There are 3 ways to turn a row about zero (a turn may also mirror it). The second row of each pair is the first, turned, with some noise. The first 27 pairs use one turn. New pairs use 2 turns, one after the other, and a turn may come again.
Some pairs, each with its turns in order after it:
[-4.9 27.2  4.4 -7.2 20.4  9.0 15.2 -1.1]
[ -2.4  -6.1 -13.8   3.5 -17.1  24.9 -18.2  -2.0] : S

[ 34.1  30.1 -25.5  14.0  12.2 -22.8 -11.6  -6.1]
[ 13.0  26.1 -22.6   7.0  12.1 -24.4   7.1  41.0] : C

[ 18.6  -7.5 -12.1 -14.5  -8.2  -6.1  20.1  10.9]
[-11.6  11.2  11.0  24.2   8.3  -9.3 -16.2   7.0] : S

[ 25.2  -5.8 -27.4 -27.6 -34.8 -31.9 -10.3  -6.8]
[ 24.5  40.2 -10.1  13.1  24.8 -33.6 -15.3 -11.1] : D

[  6.4 -32.3   6.0  16.5  10.2  28.0   5.3 -18.0]
[  7.9 -11.5   0.4  24.0   9.9  27.0  20.6 -18.6] : C

[  9.9   9.5  30.9  -0.1 -30.5 -29.6  32.6   8.6]
[ -3.2  -8.9   4.3  -0.3 -20.4 -35.3 -34.2  34.2] : S

[ 10.2 -20.2  -1.4  -2.1 -18.6 -15.8 -19.0  31.5]
[-26.9  13.1 -20.6 -25.8  14.3  12.3  -9.4  -7.4] : C

[-17.9 -30.8 -30.4   4.8  30.0   2.0  -8.9   6.6]
[-30.4   4.0 -15.0 -39.5  23.3   8.1   1.1  -1.3] : D

[-31.4 -22.2   4.9   4.3  18.7 -10.9  -9.4 -29.8]
[ 34.4 -32.2  -0.4   0.6  10.4  11.2  24.9   0.0] : S

[-20.9 -29.6  -8.0  13.5   6.6 -18.1  22.1 -13.6]
[ 16.6 -31.0  30.9  11.8  12.0   7.0   5.7  12.7] : S

[  5.4  20.7  28.4  23.2 -11.3 -21.9 -18.8  16.7]
[ -1.9 -15.9  16.0  17.0 -13.2 -34.7  13.3  26.0] : D

[  4.4  31.1  -5.3  21.9  14.9 -11.5   9.1 -14.5]
[ 14.3 -35.9  -2.8  -9.3 -11.0 -16.1  -7.2 -12.0] : D

[-13.1  10.9   6.3 -19.9  -2.7 -23.8 -31.6  17.3]
[-15.6  10.0  15.4 -38.1  10.2  -5.9 -16.7  15.5] : C

[ -3.1 -29.5  19.6  24.6  27.0 -18.9 -21.6  25.5]
[ -4.1  10.8  -3.6 -17.0   8.0  59.1  -5.0  19.5] : C

[ 18.8  -2.3 -24.5 -31.2   8.0 -17.7 -27.8  20.7]
[ -9.0  10.9  -9.9 -18.5  45.3 -12.3 -26.0  11.7] : C

[-33.6 -28.9 -13.5 -17.5 -22.7   1.6   6.5  14.0]
[-12.0 -35.9  -7.1 -26.0   1.5   5.6 -12.9 -27.3] : C

[-19.4 -22.4  30.2   8.8 -27.4 -14.1  17.8   9.4]
[ 27.9  -9.1  26.5 -14.0  -8.8 -25.3 -14.2  19.2] : S

[ 29.6  31.1  -3.3 -11.9 -15.7  -1.1  24.7  16.2]
[ -2.7  29.7 -19.8  13.2 -17.7 -33.6 -21.6  -7.8] : C

[-33.1  17.3   7.4   2.2  23.0 -17.0  21.6 -11.0]
[ 15.7 -21.2  18.6   2.0 -29.2   1.0 -16.0  25.3] : C

[-26.3  18.7 -11.1  28.7  34.6 -11.7  14.0   9.5]
[ -5.2 -49.6   0.6 -33.3   7.2  -2.4  -4.1   8.5] : D

[  6.5   2.2  -4.3   6.8   8.9   8.1 -27.4 -14.9]
[-15.4   7.1  -3.6 -11.9 -21.5 -14.7  -0.3 -13.9] : D

[-27.1  25.6 -10.2  24.8  32.7  24.7   0.0  -6.7]
[ -5.7 -16.7  -2.6 -21.8 -14.0  50.2   5.0 -17.3] : S

[ 11.0 -16.0  33.2   7.8  30.8 -14.1 -25.9  10.3]
[-51.3  -9.3  -3.3  17.9  -5.9 -16.1  -4.3  12.6] : D

[-30.2  20.2 -35.0 -21.6  27.7 -11.7 -15.8  32.5]
[  0.1   1.8  -3.5 -47.1  11.3  -4.2 -39.8  37.7] : D

[ -5.6 -13.8 -27.6  16.6 -22.8  13.6  34.4   0.6]
[-15.7 -13.6  44.6   0.4  13.1  -2.3 -20.3 -15.6] : S

[-21.0 -26.6 -34.9   8.1 -16.1  19.7  -0.4  18.4]
[  6.5  23.5  -9.2 -32.9  19.7  18.8  29.2   9.4] : D

[ 4.3 -9.4 15.1  4.4 23.3 -8.4 -2.9 -3.1]
[13.2  0.8 -8.0  0.9  9.7 11.7  7.1 22.7] : S

New pairs, each followed by its turns in order:
[-22.9 -19.4   5.1 -22.4 -25.6  21.8  16.6   3.9]
[-15.2  16.9  22.4   1.3   7.5   0.4   4.6 -42.0] : C D

[  8.4  -2.8  -1.9  22.8   3.5 -22.7 -30.4 -23.7]
[  4.0 -20.0 -10.4  -0.6  14.8  29.4  -3.5  33.3] : C D

[ 31.4  22.9   0.9  15.7 -23.3  14.1 -23.2  -3.2]
[ 11.5   3.5  25.1 -25.5  21.3   0.0 -36.7   0.5] : S D

[ -7.2  12.5  -2.6  16.4 -15.1  24.5  34.8 -11.9]
[ -6.3   6.2   1.6  -3.9  41.0  -7.6 -27.4  -7.9] : D S

[-30.7   1.4  24.9  34.8  17.2 -32.6  -7.6  16.8]
[  8.1  44.1   8.3  -8.2 -14.1 -15.8 -29.7 -29.9] : C S

[ 18.5 -10.1 -16.5  19.0  16.3   9.6  29.2   5.7]
[ -5.9  -1.6  20.3  19.1  27.8  18.4   1.5 -21.3] : D S

[  5.2 -11.4  19.8  -9.6  26.8 -15.8 -34.1 -18.5]
[ -8.9 -21.9  27.8 -33.6 -14.8   5.5  13.4  17.2] : D C

[-19.2  21.0   6.7 -19.5 -15.4 -18.6  19.2  22.0]
[-29.0  14.8  -8.8 -26.5  -9.2  -7.3  27.2  -6.8] : S C

[-31.3  30.9 -12.2 -23.9  17.6 -13.0  -1.4 -26.1]
[ 18.5  28.5  -0.5   4.8   1.5 -24.9  11.0  42.5] : C S

[  1.5 -33.2  22.1  19.1  -3.7  11.5   4.3  18.4]
[ -6.3  29.8  19.1  13.4   5.9  -3.0 -27.6   5.7] : S C

[-25.9 -21.0 -33.9  -9.4  30.8  -6.5  22.1  32.8]
[  9.1  34.1  14.7  19.4 -33.7  18.4  31.2 -24.7] : S C

[  9.5  33.6 -12.5   7.5  -8.7 -29.7 -11.1   7.2]
[ 20.7   2.0  -0.8   0.9  15.6 -15.5 -21.1  35.5] : C D

[  9.2  -3.4 -14.7 -30.6 -26.3 -20.6 -30.0  31.3]
[-12.5   9.8  20.1 -26.0   6.1  -5.3 -53.2   5.5] : C D

[ 23.3  14.5  20.0 -30.9 -12.0 -32.4  -8.6  22.6]
[-38.2  -0.7  19.1  -0.3 -38.2 -16.0  21.0   8.6] : S S

[-15.5  26.5  23.2  23.8  -9.5  33.8  20.7 -19.6]
[-24.3 -14.6  20.5  -2.6  48.5 -10.8  -1.3 -17.4] : S C

[-33.9 -30.2  33.8  14.2  -8.0  12.3 -30.5  21.1]
[  2.5 -14.3  43.7  27.0  -0.7 -10.4  -4.4 -43.5] : C C

[  0.6  12.8 -26.3 -30.9  -6.4  32.3   0.1 -31.6]
[-24.0  -8.7 -10.9  24.0   0.5  23.0   3.6  45.8] : C C

[ -3.3  -7.8 -27.5  -7.7   0.0  31.3  27.7 -33.8]
[-17.2 -13.4 -21.0   8.9  25.7 -16.0  25.8 -35.4] : C D

[ 23.4 -18.4  25.5  -9.3  14.3  -9.9  -2.2   3.5]
[-23.6  24.4   0.8   5.7 -13.0  20.2   7.7  13.5] : S S

[ 33.3  10.8  -3.9  18.1  23.3  24.4 -10.7 -28.5]
[ 22.0  27.9 -18.8  23.2 -29.4   9.8  -0.4  17.2] : C C

[ 16.5  32.4  10.2  34.4  23.5   7.0  -1.6 -13.7]
[  8.8 -11.1  29.8  10.0  24.6 -37.2   9.3  -5.3] : D S

[ -4.5  26.5   0.4  -1.2 -21.2 -22.5  -9.3 -13.8]
[ -6.6  -3.8   3.1  30.9   3.5 -29.9  -4.5  -2.2] : D D

[29.9  8.2 -1.6 -5.5 -8.3 -5.3 -5.8  6.1]
[ 14.0  -7.2   1.3 -21.4  -8.9  -6.6  -6.7  16.3] : S C

[-19.3  31.8  26.5  -8.1 -22.8 -30.9 -21.8 -16.1]
[-44.7  27.5  15.0  -1.8 -19.0  20.5   8.6  19.6] : D C

[ 10.5 -21.6 -30.8   5.3  22.0   1.8  32.9  29.7]
[-18.2 -27.0  16.5  -0.2 -42.5  17.4  18.1  17.5] : S D

[-20.8  -9.5   4.9 -23.9   9.6  32.4  10.3 -14.3]
[ 2.7  9.7  6.2 26.3 31.8 -5.3 27.7  5.0] : S C

[ 11.5  -8.1 -15.1  22.6  11.8 -14.0  -9.8   2.7]
[ 13.5  -7.6   2.1   4.2 -18.5  12.3 -21.4 -10.8] : S C

[  4.2 -19.3 -16.8  17.8 -16.5 -20.2 -12.9  13.7]
[ -8.0  -2.5   4.5   2.2 -34.2  11.6 -23.5   7.0] : S C

[  7.7  -4.1  27.9   1.8 -27.0  33.5 -27.4   0.5]
[-12.7  -9.8 -36.3  42.3 -10.3  -4.6   2.3  -3.0] : S S

[  1.1  34.5 -16.7  18.5 -31.7 -31.0 -29.2 -17.1]
[ 22.0 -31.9  44.3  32.9 -12.5 -17.6  -2.1   2.0] : S S

[ 12.1  11.9 -18.6  29.7  19.4  30.4 -32.1   5.2]
[ 18.6   0.0  12.4 -17.8  -6.8  44.2 -28.9 -12.7] : S D

[ -9.1  21.9  -1.0 -22.9  12.4 -17.8 -21.9  -7.8]
[-16.1  17.5  22.2   2.8  -5.0 -28.2  -6.8  14.1] : D D

